There are 4 nested groupings, the coarsest first. Each group lies inside one group of the grouping before and may be the whole of it. The rows also spread widely along 15 directions, which tell nothing about the answers.
In the rows, zero is written as 128.
Some rows, each with its group in each grouping after it:
[107 136 119 138  74 163 105  85 167 173 168 164 131 153 158 139 114 115
  88 130 158 111 163 129 149 139 121 134 132 121 148]
q22 Purut q10 meges
[102 146 117 156 130 132 113 117 151 124 154 143 145  98 138 113 124 127
 134 169 121 122 128 127 157 100 124 145 120 159 175]
q882 lolut q384 suv
[161 124 129 114 142 125 143 142  84  93  95 112 113 106 126 153 133 155
 141 136  96 126 101 112 116 124 170 125 123 141  86]
q22 Ronoz q357 vez
[173 138 124 130 115 137 107 105 110 164 123 148 100 140 124 145  90 141
 162  82 146 156 143 129 131 163 143 102 170 123  84]
q882 zogo q768 favi
[177 100 162 134 135 148 173 169 116 111  96 155 128 138 177 116 130 159
  76 100  78 115  97 123 137 124 155 174 104 133 119]
q22 Ronoz q872 gefor
[102 141 148  96  91 158 111 153 160 156 111 118 145 200 156  92 120 155
 149 127 121 132 167 151 115 165 148 135 153 103 130]
q22 ris q987 kisel
[168 115 162 114 134 178 121 130  97 131 122 139 116 171 127 113 129 159
 113 106 142 146 123 117 119 142 172 146 168 131  99]
q882 lolut q852 sep
[119 138 121 149  86 186 132 119 193 138 154 133  84 183 146 150 103 127
 103 119 194  86 129 176 143 175 106 145 125  81 112]
q22 Purut q124 nuz
[136 106 132 103 118 160  96 149 183 148 124 151 115 111 187  98 148 142
 112 149 121 112 138 136 168 117  93 175 134 139 168]
q22 Purut q10 zik
[176 163 144 136 158 118 171 146 137 121 123 128 121  91 125 106 123 119
 151 112 104 107 100 152 147 136  89 123 101 117 122]
q882 zogo q188 Beguv
[147 166 142 120 106 173 196 122 159 134 137 158 107 134 123 153 146 121
 124 140 154 115 107 130 118 163 116 128  94  86 107]
q882 lolut q749 zev
[147 165 123 104 152 135  97 187 138  96  91 147 116  62 129 140 154 126
  77 127 117 105 122 149 147 128 114 124 130 134 146]
q882 lolut q749 Mazog
[134  94 151 110 107 152 133 114 154 162 128 109 101 119 171 124 121 143
 196 139 126 126 156 130 150 140 106 161 152 142  95]
q22 Sopi q878 Giba
[106 146 143 133 142  96 112 160 162 106 145 105 151 146 145  70 102 123
 163 152  88  90 130 198 164 121 110 133 116 131 203]
q882 fitu q813 dulin
[104 138 106  88  98 122  85 206 195 113  59  89 105 113 154 133 113 159
 193 128 106 110 171 161 107 167 117 133 132 112  83]
q882 lolut q852 Mafe
[102 140 106  92  73  85  89 111 144 147 123 133 128 103 149 182 101 114
 163 140 107 109 181 141 135 153 141  87 134 132 135]
q22 Ronoz q631 temo
[169 161 128  87 181 133 138 130 116  95 128 135 112  89  87 126 151 132
 165 190 137 114  73 116 122 139 143 104 114 124 147]
q882 lolut q384 did
[174 133 131 119 141 151  82 133  82 132 104 159  90 123 126 139 128 113
  82 119 138 135 118 143 162 125 176  99 164 135 143]
q882 fitu q813 lano
[ 90 186  95 145 102 178 106 132 194 148 117 108 107 147 114 104 111 101
 127 137 172 101 154 160 126 154 103 104 114  83  96]
q882 zogo q768 Belag
[119 171 103 137 120 138 110 131 138 128 116 151 132 150 121 124 102 106
  90 142 128  93 116 141 135 144 164  88 106 100 154]
q22 Sopi q562 Ful
[158 106 165 190 140 151 179 110 106 111 161 141 135 126 155  96 123 117
  68 111  96 101  96 134 170  81 127 177  97 154 140]
q882 zogo q188 kofez
[120 190 126 127  95 156 104 180 127 103 107 159 113 122 131 190 157 126
  25  91 140 125 149 168 134 140 131 118 148 114 125]
q882 fitu q813 dulin
[ 95 166 119 123 102 107 117 195 169 124  73 100 111 137 158 127 107 138
 182 132  96 121 146 203 151 157 126 114 137 106 148]
q22 ris q987 kisel
[153 101 121 148 116 126 116 120 164 151 121 162 109 131 164 117  59 102
 132 122 126  82 128 144 163 156 152 119 101 115 147]
q882 lolut q852 Mafe
[170 154 100 126 106 168 122 108 123 146 136 148 113 150 113 132 155 166
 128 110 135 167 112  88 102 115 119 132 132 121  72]
q882 fitu q813 dulin
[160 186 133 150 136 148 152 147 141 127 118 146 120 116 115 119 115  88
  62  86 134  82 117 160 141 150 106  99  93  88 115]
q882 zogo q188 kofez
[169 159  89 143 106 116 122  94 120 133 157 168 133 123 113 157 116 129
  97 102 115 119 109 101 117 119 124 102  95 121 109]
q882 fitu q813 dulin
[168 117 164 120 106 155 159 110 144 148 168 158 133 169 150 111 125 143
 111  91 122 113 127 135 129 141 106 160 123 115 127]
q882 lolut q384 suv
[152 122 129 135 113 151 105 163 133 108 111 133  71 123 153 171 129 153
 116 107 142 132 126 171 157 137 124 152 163 134 112]
q882 fitu q813 lano
[196 150 166 140 155 131 131 127  69 150 114 146 117  93 112 148  98 103
  85  40 138 120 145 137 146 159 140  96 165 132  80]
q882 lolut q384 suv
[131 128 124  75 113 115 134 116 145 107 144 118 126  76 142 163 172 153
 174 182 104 116 125 105 122 116 101 149 116 150 126]
q22 Purut q124 nuz
[107 136 133 135  61 144 121  58 138 154 188 163 139 105 138 195 122  90
  66 114 154  97 186 109 135 134 122 122 126 139 113]
q882 lolut q852 sep
[149 133 125 125 160 117 124 103 122 116 157 135 134  80 114 136 122 157
 193 171 132 139 109  95 129 127 133 139 139 167 134]
q882 lolut q384 suv
[169 132 139  84 110 150 111  73 103 155 145 144  99 177 100 141  96 100
 131 116 166 104 137 133 113 182 174  68 145  87 100]
q882 zogo q768 Belag
[135 134 127 112 131 139 164 116 158 137 107  97 102  81 132 136 118  96
 178 171 139  79 128 118 129 158 122 111  87 107  78]
q22 Purut q124 nuz
[128 144  63 179  95 147  80 129 141 111 123 166 112 115 128 193  92 157
  69 100 154 125 126  97 112 135 161 132 123 137  82]
q882 lolut q384 suv
[183 117 138  99 115 130 155  83  81 110 160 146 111 124 130 149 168 122
  84 130  83  97  84 119 145  83 125 129 102 135 137]
q22 Sopi q878 Giba
[128 130 129 172 155 149 123 147 157 137 125  94 116 122 146  93 102 187
 217 132 141 165 126 141 153 130  98 179 169 161 102]
q22 Ronoz q631 temo
[163 117 126 183 143 151 144 105 101 132 129 138 104 153 123 117  85 147
 162 125 138 151  91 119 146 125 178 135 138 142 109]
q882 lolut q852 sep
[124 169 102 119  92 143 125  82 154 161 154 163 125 108 126 136 148 105
 138 162 130 136 135 115 141 114 105 106 111 122 148]
q882 zogo q768 favi
[209 146 124 156 135 152 186 158 149 112 119 169  92 148 138 128 116 164
 118  86 121 123  57 140 127 150 108 150  90  90 102]
q882 zogo q188 kofez
[189  92 131 153 140 166 147 102 124 149 129 124 102 135 140  94 104 131
 136 111 132 113 106  96 133 121 132 149 105 127  63]
q882 fitu q813 dulin

New rows, each followed by its group in each grouping:
[187 127 168  99 137 126 201 113 143 145 148 152 170 136 143  99 113 140
 138 109  91  83 110  85  96 163 112 140  70 101  98]
q22 Sopi q562 Ful
[135 103 129 121 105 115 101 101 138 156 140 105 121 144 155 100  92 119
 160 111  95  93 153 153 155 121 116 125 132 133 124]
q22 Sopi q878 Giba
[120 129 164 105 126 139 147 133  90 135  93 112 122 128 145 118 145 121
 155 161  94 145 141 141 148 119 178 120 150 145 136]
q22 Ronoz q872 gefor
[114 141 107 146  91 192 118  78 135 177 130 121 129 162 122 113 110 113
 104 121 156 117 159  83 107 134 152 113 119 111  50]
q22 Sopi q878 Giba
[122 148 133 134 103 207 132 137 161 171  99 192 113 111 168 147 142 112
  56 143 162 131 146 101 151 149 149 137 129 117 126]
q22 Sopi q878 Giba
[157 176 110 117 126 143 100 127 115 120 136 142 138 113 106 156 146 149
  67  89 138 120 128 108 108 133 113 118 139 126  91]
q22 Purut q124 nuz
[106 186 116 112 145 137  99 199 150  80  97  93 128 130 115 123 145 175
 143 141 122 129 122 169 118 140 117 136 148 125 127]
q22 Ronoz q631 temo
[150 100 147 101  93 108 153  39  86 159 171 140 130  90 147 156 142  86
 133 150  89 106 143  99 157  93 135 112 110 158 133]
q22 Ronoz q631 temo
[148 112 132 113 101  91 157  98 136 152 133 129 105 117 142 152  85 132
 252 144 106 133 136 139 137 161 139 108 125 127 117]
q882 lolut q749 Mazog
[138 148 127 146 139 180  95 157 176 125 146 142 130 108 152 117 145 169
  67 101 158 120 134 135 149 125  62 188 151 146 121]
q22 Ronoz q631 temo
[147 117 146 108  89 148 161 151 158 153  88 130  90 131 175 146 123 130
 152 108 112 111 145 148 137 161 116 140 122 101  85]
q22 Sopi q562 Ful
[133 134 134 179 156 162 131 136 130  99 145 146 133  99 144 140 116 139
  54 132 151  98 105 119 155 121 137 169 122 154 134]
q22 Purut q10 meges
[112 139 104 146  98 147 124 166 171 112  94 124  90  98 163 166 127 133
 110 130 124 100 132 155 150 132 108 149 116 123 104]
q22 Sopi q562 Ful
[135 181 114 161 144 125 168 103  97 117 141 118 155  98  85 128 133 149
 174 143 110 158 105  83 104 105 139 119 110 150  86]
q882 lolut q749 zev
[138 161 184 107 116 188 166 125 102 176  94 144 122 125 140 114 159  60
  42 108 132 109 164 143 154 140 147  98 132 103 114]
q22 Ronoz q872 gefor
[132 152 122 135 140 130 112 188 160  98  98  99 122 139 139 103 104 141
 103  97 109  79 124 184 135 147 110 134 115 107 117]
q22 Ronoz q872 gefor
[ 95 155 146 107  99 190 151 128 155 170  91  97 124 142 140  86 152  80
 118 155 136 101 169 130 127 137 135 113 108  93  89]
q22 Purut q124 nuz
[137 151 138 163 111 107 179 133 113 117 130 152 132 127 152 155 118 138
 125 118  82 136 105 155 157 117 140 134 111 138 155]
q22 Ronoz q872 gefor
[151 129  91 167 125 126 108 157 177 144  99 135 100  99 162 110  91 133
 151 109 113 117 125 144 160 125  99 138 106 127 111]
q882 fitu q813 dulin
[172 147 149 139 159 158 155 136 127 131 133 149 133 128 129 117 120 162
 127 114 141 136 101 116 129 152 126 146 136 127 112]
q22 Ronoz q357 vez
[135  69 151 115  93 152 162  79 156 119 162  98 100 111 153 170 103 124
 155 140 151  66 153 107 109 160 119 165 101 127  40]
q882 zogo q768 Belag
[145 114 152 119 126 193 112 125 111 132 119 108 116 162 127 105 131 131
  87 115 152 112 148 111 110 136 161 142 143 122  61]
q882 fitu q813 lano
[150 188 128 119 160  89 151 150 112 105 112 108 140 109  98 139 107 149
 192 132 107 124 101 141 114 164 137  91 123 116 117]
q22 ris q987 kisel
[ 90 114 102 107  88 114  54 151 161 137  97 105 135 120 170 118 105 135
 136 130  91 104 186 143 137 123 136 130 137 144 124]
q22 Ronoz q631 temo
[139 130 117  93 111 116 130 150 122 137  72 106 120 126 148 103 140 143
 180 141  60 138 131 126 124 111 147 117 116 129 107]
q22 Ronoz q872 gefor
[150 111 123 125 129 123 139 183 143 112  59 134 100  69 180 113 139 123
 135 147  62 114 114 136 161 102 135 148  92 141 131]
q882 zogo q188 Beguv
[162 136 152 116 138 113 155 129  78 158  91 125 116  79 145 131 147 147
 210 131  79 190 131 118 156 108 139 121 166 167 115]
q22 Ronoz q357 vez
[ 69 110 170  67  58 154 118 105 133 123 150 101 129 151 161 156 167  94
  87 168 121  76 192 159 137 125 146 138 138 128 145]
q22 Purut q124 nuz
[110 207  94 146 121 114  95 110 149 167 139 121 168 120 102  96 100 108
 136 106 120 119 160 137 129 132  94  76 121 116 127]
q22 Ronoz q357 vez
[121 159 125 129 111 112 147 132 116 110 120  97 129 146 116 118 125 137
 181 138  88 132 125 150 119 121 142 113 118 123 112]
q882 zogo q188 Beguv
[115 156  93 103 125 142  44 145 146 111 129 100 134 118 110  91 153 132
  91 127 115  99 148 143 125  93  98 125 137 138 129]
q882 lolut q384 did
[126 133 116  79  91 123 137 118 123 138  93 106  80 110 139 153 154 110
 195 178  98 128 131 147 145 120 140  97 121 119 120]
q22 Ronoz q631 temo
[ 85 121 100 130  69 145  92  95 150 145 131 113 103 124 153 152 119  94
 114 153 130  94 168 149 155 115 134 115 123 129 125]
q22 Ronoz q357 vez
[142 135 149 162 110 155 174 122 180 166 145 168 138 110 177 125 108 115
  87  99 130  99 141 132 159 148  85 159  97 120 126]
q22 Ronoz q872 gefor
[181 112 123 109 129 103  65 100 103  90 199 120 105 139 110 148 125 174
 131  85 122 113 111 173 148 108  84 147 179 159 147]
q882 lolut q749 Mazog
[ 89 155 139 110 123 153 120 167 163 136  79 103 114  84 136 134 121 110
 168 161 149 116 177 143 130 170 141 118 142 123  97]
q882 lolut q749 zev
[138 118 163 100  97 147 125 167 110  97 112 112 115 160 159 147 154 149
  63  90  96 101 137 171 134 128 137 157 146 123 117]
q22 ris q987 kisel
[133 183 135 100 128 162 156 111 106  97 156 135 135 115  95 171 189 154
 104 164 143 140 104 100 103 122 126 132 129 133 112]
q22 Ronoz q631 temo
[187 124 161 144 151 135 153 152 133 122 144 163 158 150 156  97 105 166
  81  70  98 101 100 126 133 140 111 169 115 127 131]
q22 Sopi q562 Ful
[161 184 111 138 192 111 116 141 101 112 106 147 134  81  92 115 109 139
 173 160 123 152  87 115 137 136 162  89 137 144 150]
q882 zogo q768 favi
[149 150 101  83 116 126 115 109 163 131 135 152 119  74 125 149 139  84
 101 163 129  66 129 108 123 140 110  90  70 103 126]
q882 fitu q813 dulin
[142 173 168 161 138 158 168 121 140 170 148 193 169 131 144 124  96 117
  74 100 152 126 141 120 145 176 138 125 128 119 149]
q22 Ronoz q872 gefor
[149 119 122 123  68 125 107 102 129 180 114 154  89 142 162 143  97  94
 134  88 111 126 164 165 166 137 135  95 143 113 125]
q882 zogo q768 favi
[141 132 177 103 109 115 162 149 104 118 125  92 152 159 150 100 149 139
 118  86  55 106 141 164 129 112 113 147 125 126 119]
q22 ris q987 kisel
[117 164 117  93 120 141  92 146 218 133 154 118 138 147 132 103 109 142
 141 130 153  68 148 162 117 180  61 132 120  88 135]
q22 Sopi q562 Ful
[186 132  96 108 146  74  90  93 102 161 119 159 105  63 131 145 104 124
 204 146 103 146 110 113 170 123 138  80 147 156 160]
q22 Purut q124 nuz
[171  95 141 121 117  73 152  99 106 102 148 110 105 117 135 169  73 128
 187 107  92  84 118 152 131 150 140 114 110 130  97]
q882 zogo q768 Belag
[152 143 179 128 117 142 183 177 118 121 103 141 130 170 159 135 126 167
 118  82  97 142 123 165 129 160 145 153 142 114 118]
q22 Ronoz q872 gefor
[111 174 134  92 104 152 115 112 149 149 144 135 147 117 125 129 154 102
  89 140 135 101 163 129 128 137 104 108 123 115 133]
q22 Ronoz q631 temo
[ 88 193 139 157 139 141 130 157 120 142  89 110 142  87 124 132 122 117
 144 134 130 147 166 138 145 138 139 110 160 145 109]
q22 Sopi q562 Ful
[176 121 122  82 104 166 137 118 124 111 126 119  74 117 121 150 182 132
 109 126 124 106 105 129 121 111 102 139 115 113  79]
q882 lolut q749 zev
[175 126 179  99 121 118 158  87 126 157 175 118 111 142 136 119 112  93
 142  93 124  77 137 187 167 153  78 113 132 106 139]
q22 Ronoz q631 temo
[193 126 134 149 117 139 182  68  85 133 151 145  65 159 106 168  97 116
 164 115 148 130  77 146 144 148 159  96 125 103  97]
q882 zogo q768 Belag
[126 209 129 170 132 164 166 189 135 115  86 163 138 145 113 140 116 150
  94 103 142 152 111 140 112 168 165 118 122  99 111]
q882 lolut q749 zev
[137 133 145 115  89 182 149  67 118 166 151 127 108 162 120 151 125 105
 112 121 167 106 151 109 115 156 143 112 134 101  65]
q22 Sopi q562 Ful
[116 161  69  85 122 118  64 137 151 120 103 138 150 116 115 132 119 162
 157 175 115 125 131  84  87 146 165  94 114 125 124]
q22 Ronoz q357 vez
[115 165  97 186  93 145 116 139 177 144 129 150 111 120 153 166  94 134
  98  91 157 119 144 155 155 149 100 137 131 119 113]
q22 Purut q124 nuz
[152 100 149 108 125 161 116 121 105 100 138 126 124 155 131 143 124 174
 122 129 140 127 128  98  96 148 176 158 152 142  80]
q882 zogo q188 Beguv
[161 101 157  71  94 138  98 113 132 156 139 134 131 163 140 127 100 134
 121  74 128  95 180 128 101 179 138 120 150 110  84]
q882 lolut q749 Mazog
[153 146  91 156 130 128  78 133 132 147 120 158 127 109 142 140 102 178
 136  97 129 167 131 111 141 129 126 137 166 159 116]
q22 Ronoz q872 gefor
[133 167  93 183 152 101 160 135 169  95 150 122 131  83 128 136 102 154
 172 153 115 105  77 136 146 120  87 148  81 137 139]
q22 Purut q10 meges
[114  93 173 103  83 132 144 136 126 105 131 102 107 134 172 178 128 133
 109 114 110  87 166 171 140 147 135 160 143 136 104]
q22 Ronoz q872 gefor
[146  99 141 109 114  96 164 119 142 126 121 111 126 100 151 123  98 112
 185 140  77  79 135 130 129 138 131 126  79 126 107]
q882 lolut q749 Mazog
[146 176 117 193 142 156 154 137 138 128 134 151 150 113 115 116 110 142
  87  88 133 130 112 109 125 125 113 142 105 130  93]
q882 lolut q749 Mazog
[161 124 150  78  99 139 112 145  94 136 105 136 129 146 153 134 164 159
  97  91  84 143 144 123 121 121 142 138 159 134 109]
q22 ris q987 kisel
[119 153 140  94 132  99 136 176 140  65 120 137 151  75 143 169 148 163
 136 160  86 114 124 131 114 137 131 148 115 149 149]
q882 zogo q768 favi
[127 184 163 145 111 120 129  84  80 143 182 123 156 158  96 162 102 120
  99  64 144 129 169 162 131 155 130  93 179 132 113]
q22 Ronoz q872 gefor
[103 135 168 124  76 158 135 168 140 142 107 161 135 160 185 155 130 143
  77  98 114 139 174 166 147 153 151 152 159 126 147]
q22 Ronoz q357 vez
[133 107 140 124 138 128  87 100  97 105 161 102 141 110 129 105 136 136
 119 139 104 113 140 121 143  84 131 152 150 178 129]
q882 zogo q188 Beguv
[113 189 138 125 117 172 197 106 122 130 129 164 149 127 107 137 164 119
 126 191 133 151 109  81 101 131 171 112  91 112 125]
q882 zogo q768 Belag
[183 138 127 132 127 109 138  95  57 103 148 178 120 120 117 195 119 130
  66 113 114 115  84 112 138 126 188 100 123 138 143]
q22 Purut q10 meges
[ 84 153 101 137  59 132 114 102 163 139 154 106 146 189 129 152  90 150
 147 117 136 109 167 133  92 162 137 120 121 103  85]
q22 ris q987 kisel
[148 143  89  99 137 125  99 132 147 144  89 152 111  53 131 154 123 132
 185 181 134 140 132  72 118 149 152  99 117 137 100]
q882 fitu q813 dulin
[147 161  89 156  87 138  66 123 108 147 122 124  90 148 126 151 117 135
  84  44 121 138 146 174 159 105 102 107 175 129  95]
q22 Sopi q878 Giba
[126 120 114 110 110 161  99 148 155 116 113 130  91 139 150 125 145 170
 170 170 132 152 120 136 135 125 138 158 152 137 132]
q882 zogo q188 kofez
[129  76 179  41  62 124 123 110 110 109 152 133 121 175 169 193 130 143
 112 129 102  81 167 144 110 166 175 138 147 123 126]
q22 Sopi q878 Giba
[111 128 139 129 128 111 110  86 126 117 185 117 161 103 129 124 121 143
 169 164 117 124 149 112 134 112 123 148 142 175 145]
q882 zogo q188 Beguv
[132 144 132 143 103 156 131 120 111 140 125 138 121 100 147 157 156 133
  77 103 118 143 147 121 148 101 116 147 146 154 100]
q22 Ronoz q872 gefor
[178 157  74 147 124 114 130  88 125 132 143 170 107  93 104 182  98 130
 148 135 142 127  91  86 118 143 142  88  94 120  96]
q882 fitu q813 dulin
[185 126 134 105 156 106 156 129 158 107 157 141 115  98 130 122 121 149
 185 147 111  95  79 140 138 142  88 143  97 124 152]
q882 lolut q384 did
[132 170 103 177  95 183 123  84 131 182 133 129  74 188 105 103 108  93
 144 115 169 150 123 172 167 122 132  89 148  95 121]
q882 lolut q852 sep
[100 172 121 157 124 139 153 112 141 139 141 123 152 110 115 120 126 143
 186 162 127 155 136 102 118 121 131 134 122 146 114]
q882 lolut q384 suv
[174 104 150 127  95 127 182 126  89 120 109 123  85 167 154 151 119 132
 133  94  75 111  98 161 145 122 156 129 112 111  99]
q22 Sopi q878 Giba
[127 154 176  93  69 146 173 106 116 166 138 165 141 139 160 146 168  72
  49 114  96 100 160 151 155 127 127 108 110 104 163]
q22 ris q987 kisel
[184 104 110 110  85 121 159 123 134 106 129 149  92 134 144 179 126 167
 144 103  95 113  95 117 105 136 126 146  92 113  79]
q882 lolut q749 Mazog
[167  83 154 137 109 139 149  48  80 134 173 109 110 189 113 126  81 108
 139 111 131  88 119 125 124 134 181 115 120 120  86]
q882 lolut q852 sep
[181 139 106 166 143 149 124 139 112 129 101 159  89 146 137 104 108 113
  70 104 114 110  71 161 178 108 149 112 108 111 153]
q22 Ronoz q631 temo
[166 107 145  71 125 114 109 159 176 114 146 168 153 105 174 124 139 175
 128 134  93 103 131 111 118 144  96 172 111 139 155]
q882 fitu q813 lano
[181  99 128  87 118 125 140 141 117 109 118 145 118 134 153 113 165 180
 156 137  60 143  88 106 118  91 133 165 111 144 132]
q882 lolut q384 suv
[160 135 130 114 147  59 131 129  99  92 151 107 149 105 129 122 125 173
 197 127  44 125  97 144 141  92 105 136 127 167 156]
q22 Sopi q878 Giba
[133  95 116 127  65 157 130  72 133 147 158  90  83 200 125 138 105 147
 193 118 143 125 141 139 109 135 136 137 138 111  56]
q882 lolut q384 did
[ 94 154 140 136 104 153 142  85 154 137 179 139 161  89 133 171 129 120
  99 149 158  96 168  89 118 145 108 145 119 143 101]
q22 Sopi q562 Ful
[115 141 135 169 120  98 145 143 146 125 132 114 167 159 148  70  76 135
 166 114  68 111 133 158 137 121 136 134  98 129 147]
q882 zogo q188 kofez
[134 167 141 107 106 131 128 139 143 157 125 193 145 113 159 140 141 116
  88 129 107 131 141 144 160 138 126 111 129 123 195]
q22 Ronoz q357 vez
[174 106 105 154 125 106 128 140 112 114 102 128 100 111 145 125 100 140
 141  97  76 115  99 139 149 104 140 133 106 140 106]
q882 lolut q749 zev
[ 76 169 118 166 103 180 138 172 138  92 104 119 136 130 145 142 165 159
  68 143 111 137 128 129 128  92 140 171 122 144 110]
q22 Sopi q878 Giba
[135 155 125 115 105  98  98 123  98 144 118 155 140 111 135 141 122 129
 147 120  86 159 154 130 141 119 156  97 155 151 152]
q882 zogo q188 kofez
[150 162 136 115 147 149  88 164 137 111 125 161 137  98 132 157 128 147
  49  95 151 101 137 130 131 162 117 135 156 131 126]
q22 Sopi q562 Ful
[145 134 180 132 163 161 161 140  99 159  95 145 122 115 156  78 145 113
 142 161 108 160 118 143 187 113 160 134 155 151 176]
q22 Ronoz q872 gefor
[122 104 107 142  83 140  73 101 126 115 168 118 130 202 144 121 108 159
  84 102 116 102 133 147 131 103 144 153 141 136 131]
q22 Purut q124 nuz
[148 122 152 184 139 165 150 180 166 106 121 111  84 123 158 154  92 175
 147  87 169 125 126 172 148 170  97 191 156 131  69]
q882 fitu q813 lano
